The first 5 rows are patterns. Each new row is the sum of 2 different patterns, raised or lowered, with some noise. Before adding, each is slid sideways (what falls off one end comes back at the other) and multiplied by a number that may be negative. Names go in the order of the patterns.
Known rows, each followed by the names of its patterns:
[-13   2  19  -3   8 -10   1 -23  19  -5 -10   2 -15 -31 -13 -18  -2   1
 -23 -25   0 -15  28   7   0  10   3  -5  -6   6  -4   7  -3   3  -1   3
   0 -20  -3  23  -1 -13   1  14  -6   5]	Q
[ -2   1   9   4   7   1   2  -1   6   7   7  -7  21  -1  12 -12 -22   6
   8   2  -2 -24   0  -6   2  -9   2   8  34 -23 -14   2  19 -29   9   8
 -34  -2  -3 -29 -14   3  21   5   5 -12]	W
[ -5  -6   5  -3  -3  -4   2  -6 -11  -3   0 -16   7   0 -16   9  -8  -4
  -9  -3   0   7   0 -34  -1   8   1  -3   6   8   2   8 -21   3  -3  12
 -16  -1 -11  13   8 -34 -15  -4  31  34]	F
[ -5  19 -10  22  21  19  -3  17   6   3   4  -4   0  -6   9  -2  -2  29
  14  -3 -34   2   5 -17   6 -23  15   4   2   1 -10  25   2  12 -29   4
   8  -7   1   0   2  -5   2  -3   4  -9]	M
[-17  19  17   1   0   4 -34 -11   3   4   0  -4 -10   9  -1   7   3 -34
  34   4   3  -9  -5  -6  -4   4   7   6 -34   2  -4  10   2 -12   7   7
  -1  -1  -2   0   3 -21 -19   6  20  23]	C

New rows. What belongs after each?
[-21  -6  -6   4 -10  -3   0   2 -10 -12   9   9  20  -9  -3   4   5  23
   4 -25   5   0  18  -8  -3  -6   7   7  -9   3 -29  44   2  -1  -1  -2
  -3  -2   7   5   8 -24   9   2  -4  10]	M C
[-12 -30 -13  -9 -20  -5  -8   7 -16  -4 -40   7  -6 -16 -13  -8 -13 -22
 -34   0   0 -23 -31  25 -29   3  30   8 -13  23   2 -13 -24 -21 -18 -11
  -2 -15 -21  12  -4 -16 -47 -10 -12 -34]	W M
[ 10 -11 -17   3  -2  -1  25   9  15   2 -18   4  19  -6  -9   1  -6  38
 -26 -18   1   1  14   5  23 -18   0   4  26  12  29   4  16  13  -5  15
  22   2  14 -22  -7  17   8  -6 -10 -11]	Q C
[ -8   0  -5   3 -25 -20   3   1  17  -3  15   3  -2   8  -4 -34 -25   1
  14  -6  -2 -20   7 -22  18  -4 -44  31 -11 -24 -22 -22 -11  -6 -18 -16
   3 -48  20  -2   6   6 -14   0  -2   0]	Q C
[ -7  -2 -38  19   8  -1 -20  17 -17 -12  45  -4  -7  17   9 -12 -28 -11
 -15  18  -6  -3 -20   2 -11   1 -15 -10  12   0  -8 -19 -45  -1 -12   0
  14  -9 -10  -9   0  21  -4  -1   4  -2]	W F
[  8  25   4   7   5 -15  11  23 -16  10 -29  -8  -6 -16 -17  -5  21 -14
 -11 -16  -4 -16 -15 -14 -15  23  -8 -26 -17  13  -8 -12 -13 -19  27   1
 -21 -29 -40   3  -6   7 -21  -2   2 -11]	Q F
[ 18  20  -7   8  11  15  -6  13  24 -16  -4   9 -18   6  11  41   1  17
   8   7  20  38  21  28  12  10  24  30  15  25 -14  21   9  12  -1  -3
  19  12  13   4  -6   9   7  10   3  25]	Q W
[ 25  53   8  38  33  35  51  23  58  32  48   6  29  15  43  42  30  20
  48  28  24  59  26  29  69  33  49  35  44  24  54  38  34  29  26  26
  27  38  31  26  50  39  34 -12  33  27]	W M
[ -3  -8   5 -15  11  -4  -9  -9  22  13   2  -4 -29  11  -5 -15  -2  -3
   0  -8  -6  15  17 -16 -26 -12   4  -5  -5  10  -7   5  33  11  -4 -11
  -4  -4  12 -14  -5  11   4  26 -62  -6]	M C
[-27  12  -9 -20  -9 -22  19   1  -6 -43   2  -4  10   4  -2   6  -4  -3
  -8   5 -12  -1  13  -8  17  20  16 -18  11  19   1  -7  -5   7 -11  10
 -12  -2  36   8   1 -38   1 -13  -4   0]	Q M
[-10 -15  42  25  24  20  50  19   6  43  33  36  40  39 -13 -13   8  -1
  21  18  17  -2  13   0  13   8  14   5   6  22  22 -27  13  12  23  21
  13   1  22  13  20  14  11  18  19  29]	Q W
[-19  -1   5   9  12   9  10   1   0  14  37 -12   9   6   4   6   4  -3
  15   6  -6   6  -2  29  21  16 -23 -10  26 -10   2  26  14  15  35  15
  18  19   6  19  -4  -6   6  -6   2  37]	Q C
[ -3 -12  -2  -1  -9   3  24  19  -2 -16   3  -2  15  -7  20 -18   4  33
 -26   9  22  18  18   8   4  15  14  -3  37 -20   0  -6  -7   9   0   1
  -2   5  -2   3  -2  17  14  -2   1 -14]	Q C
[  4  -7   7   6  31   4  12  20  19 -15  -1 -17  29   9  10 -17  45  -4
 -16  42   2  17  35  38 -11 -10  10   0  30  33  16  12   5  -1  24  24
   8  12 -22  -6  13 -22   5  -1  23  24]	Q W
[-13   7 -50   2  -6 -23 -11 -36 -29 -26 -19  -8 -34 -50 -28  -3 -17 -25
 -26 -17 -15 -24 -19 -24 -20 -21 -33 -33 -31   2 -18 -50 -20  -6 -32 -25
 -20 -51 -27 -18 -13 -29 -24 -28 -35 -32]	M C
[  8  -4 -12  22   8   4 -25 -22   0   6 -11  -3  14  -6  11  17  20  -2
  10  13  -4   1   6  -7   0   7   3   0  18   3  -4  -3   0  -4 -14   5
 -21   3   0  -6  13 -10  19  -8  16 -21]	F M
[ -6  -6  16 -13  18  21  39 -17   3   6  16 -16   3   6 -27   6  -3 -21
  12  12  13 -21   6  -4 -14   6 -10  14   8   2   3  -7  22   6  15 -26
  19   6   4  -7 -14   6   3   3  -2 -13]	W M
[  2  -4  13   1  12   0 -12 -19   9  11   3 -16   9   6   7   3 -11  11
  26  -4 -19   3  10  -8  16 -17 -33  -1  25   8 -11   0  22   5   5  -8
   4   0   1   3   9  -8  10   2  -5  15]	W F
[-11   3  11   1 -36  -7  16   2   4  10 -17  29  13 -18  -3  -6   8 -17
   3  -5  19 -16 -32 -17   4  34  26   0   0   6  -2  -3  -3   6 -19 -24
   3  16   2  -5  15  -2  11  -7   1 -33]	F C
[ 17 -23 -41 -17  12 -18 -21 -31  -8 -15  18  -8  -7  -1  26 -28 -14 -11
  13 -40   1  23 -62 -11 -13 -30 -17  -1  15  -4  -5 -23  14  -8   4 -11
  -2   1 -10 -14  -1   1   1 -15  11   6]	W C
[ 28  15   6  -9 -11  -1  29   7  -4  -2  12  -4   8  -5   7  15  -2   5
   5  -9 -10   9  10  15   2 -11 -16  -2  10   3  10 -12  -5   4 -11  -1
  27  15  10  -7  22  -5   3  27  11   5]	Q W
[ -1  45 -17  11 -18   2  12   6  15   2  13  -3  12   3  12  -3   3  44
   2   4  27  37   5   8  19   5  23   2 -11   5   7  16   5  55   1  10
 -14   7  27  22  26   5  23  10  32  32]	Q M
[15 38 28 17 23 29  8  9 12 32 10 22 23  8 26 36 26 30 20 11 30 30 22 13
 -5  1 25 25 10 14 20 13 37 11 23 12 24 11 11  7 37  7 16 13 37 -2]	Q W
[  2  19  -3   8  12  -6  27   1  28  22  19  -3  17  36   8   2   1   7
  -4   6   1  -3  44  13   5 -29  19  10   1  -1 -18  44  20  10 -19 -29
  28  12   9 -13   9  14  -1  11  14  10]	F M
[-26 -16 -16 -14 -12 -34 -24 -21  -8 -54 -31 -26  17 -14 -52 -20 -28  25
  -2 -27 -26 -16 -14 -42 -24 -26  -2 -32 -28 -14 -34 -13 -21 -30 -13 -24
 -26 -21 -18 -33  -6 -35 -64 -35 -11 -30]	F M
[ 24  35  32  43  31  13  36  24  44  13  21  24  39  27  11  34  28  47
  20  39  17  47  42 -18  10  32  88  61  25  42  32  51  19  29  34  28
  33  11  32  11  64  31  14  47  26  31]	F M
[50  7  8 27 54 68 32 29 31 29 27 31 34 31 22 27 29 26 24 35 13 49 44 27
 21 29 35 57 33 11 32 46 33 27 15 57 45 38  4 57 25 37 46 35 28 64]	W F
[  0  19  -1 -13  -8  17  -6   8  -8 -27  42   0   7 -15  -3 -23  10  -1
  -3   5 -40 -21 -13  -6  -1 -10 -13 -13   0 -13  18   4   2 -11 -14   2
  10  23 -17  19  10   3   0   6 -28 -24]	Q C
[-14  30  -3 -14 -15  -4  -6  29   8  -4  -9  -4  -3   5  -8   1  -9  -8
  16 -17 -18  -3  -3  11  19  -3  -8  -7  -4  38  -3   5  -8   5   6 -11
 -29  16  10  -1 -15  17   6   5  20 -12]	W C
[ 23  16  17  17  21  25  20  15  28  10  44  16  36  10  45  48  19  18
  20  25  42  29  28  20  51  30  14 -30  47  41  11   9  37  23  18  57
  25  20  68  38  28 -14  21  24  31  26]	W M
[ 12  23  11   7  -5  -1  44  23  15 -21 -23  10  16   6  14   2  25   3
  19   7  -8  11  27   1   5   2  -2  10  11   7  11  12  25 -12  25   8
  14 -17  16   7 -26   3  -4   3  -7  12]	W F
[-38   7   7  -3   3   1  20  13   1  -3 -14  13   3 -19   0  15 -10  34
  13   8   1   1  -3   8  27   2 -11  -3  29 -31 -10  -3  -1  24   2   6
 -14  11  -3  36 -13  -5  27  13  14 -34]	F C
[ 13 -10   1  10  28  13  16 -21   8  -1  20  -8   9  -7  15   9 -16 -26
   5  27  53  25  -3   6   4   9  28  11   9  -4  16   7 -15 -18  31   8
  17 -18  34  -9  -2  43  17  12   5  22]	W F
[  0   4  26   9 -36  21  21   1  -3 -20 -31 -17   4  -7   0   1  20 -15
 -15   6  20 -57  36  10 -29 -12  -9 -33 -17   4  24   7 -27 -11  -6   8
   8  -9  11   6  -1  -5   1   5   7 -27]	W C
[  8  51  20  56  -7   8  36  27  38  51  14  41  19  23  36  48  29  66
 -25   3  23  30  -5  34  36 -13  24  13  -1   7  25  36  26  46  15  -3
  23  44  25  16  29  18  33  25   9  31]	Q W
[-38 -14 -18 -16 -20 -10 -18 -16 -25 -19   3 -17 -16 -39 -22   8 -23 -32
 -17  -7 -21 -14 -30  -4   8 -24 -25 -41  -6 -47 -15 -23 -25 -19  -8 -33
 -29 -34 -21 -14 -29 -42 -17 -34   0   9]	Q C
[  9   9  30 -23   3  21  10   8  14  21  10  19 -12  18  11   8   3  -5
 -13   8  19 -31  -7   4  34  43   6   8   8   9   9 -13   2   7  23   6
   6   7  13  26 -14  15   1   6   8 -10]	F M
[ -8  46 -13   7  32  11   8   5   5   8  11   0  16  10  -4   5 -22  -8
   1 -12  -9  -3  10 -22   3 -15  10  16  -5 -10  -2  16  23 -19   5   7
   7 -13  -3 -33  28  10 -16 -16  18  -1]	Q W
[-16 -12  -9  13   3 -36 -19  -8  27  13 -22  -5  15  10 -17   5  11  -8
 -13  -4 -26 -26   4  -2 -18   3 -17   0 -12  -2  -2 -20  20 -31  -2  -3
  -6 -10  -1   6   4   9 -46   1 -10  13]	F C
[  7  -9 -10 -13  -3  -3   8   1 -32  -1  -3   6 -15 -16  19   3 -13  -3
   5  -6   3 -31 -19  17  13  24 -25  16  -4  11  -6  -6 -32 -23 -22  -9
 -16  -9 -11 -12 -21   4 -10 -13  33   1]	Q C
[  5  -1 -31   7  -5  13 -21 -12  -1  14 -19  -6 -15   8   6 -55 -36  -2
  44  49 -24   9  17  -5  -5  -4 -34 -20 -11  -2  -3 -23  -6   4 -20  11
  -9 -40  20  -3  -1  -6  -9 -41  -8   7]	F C
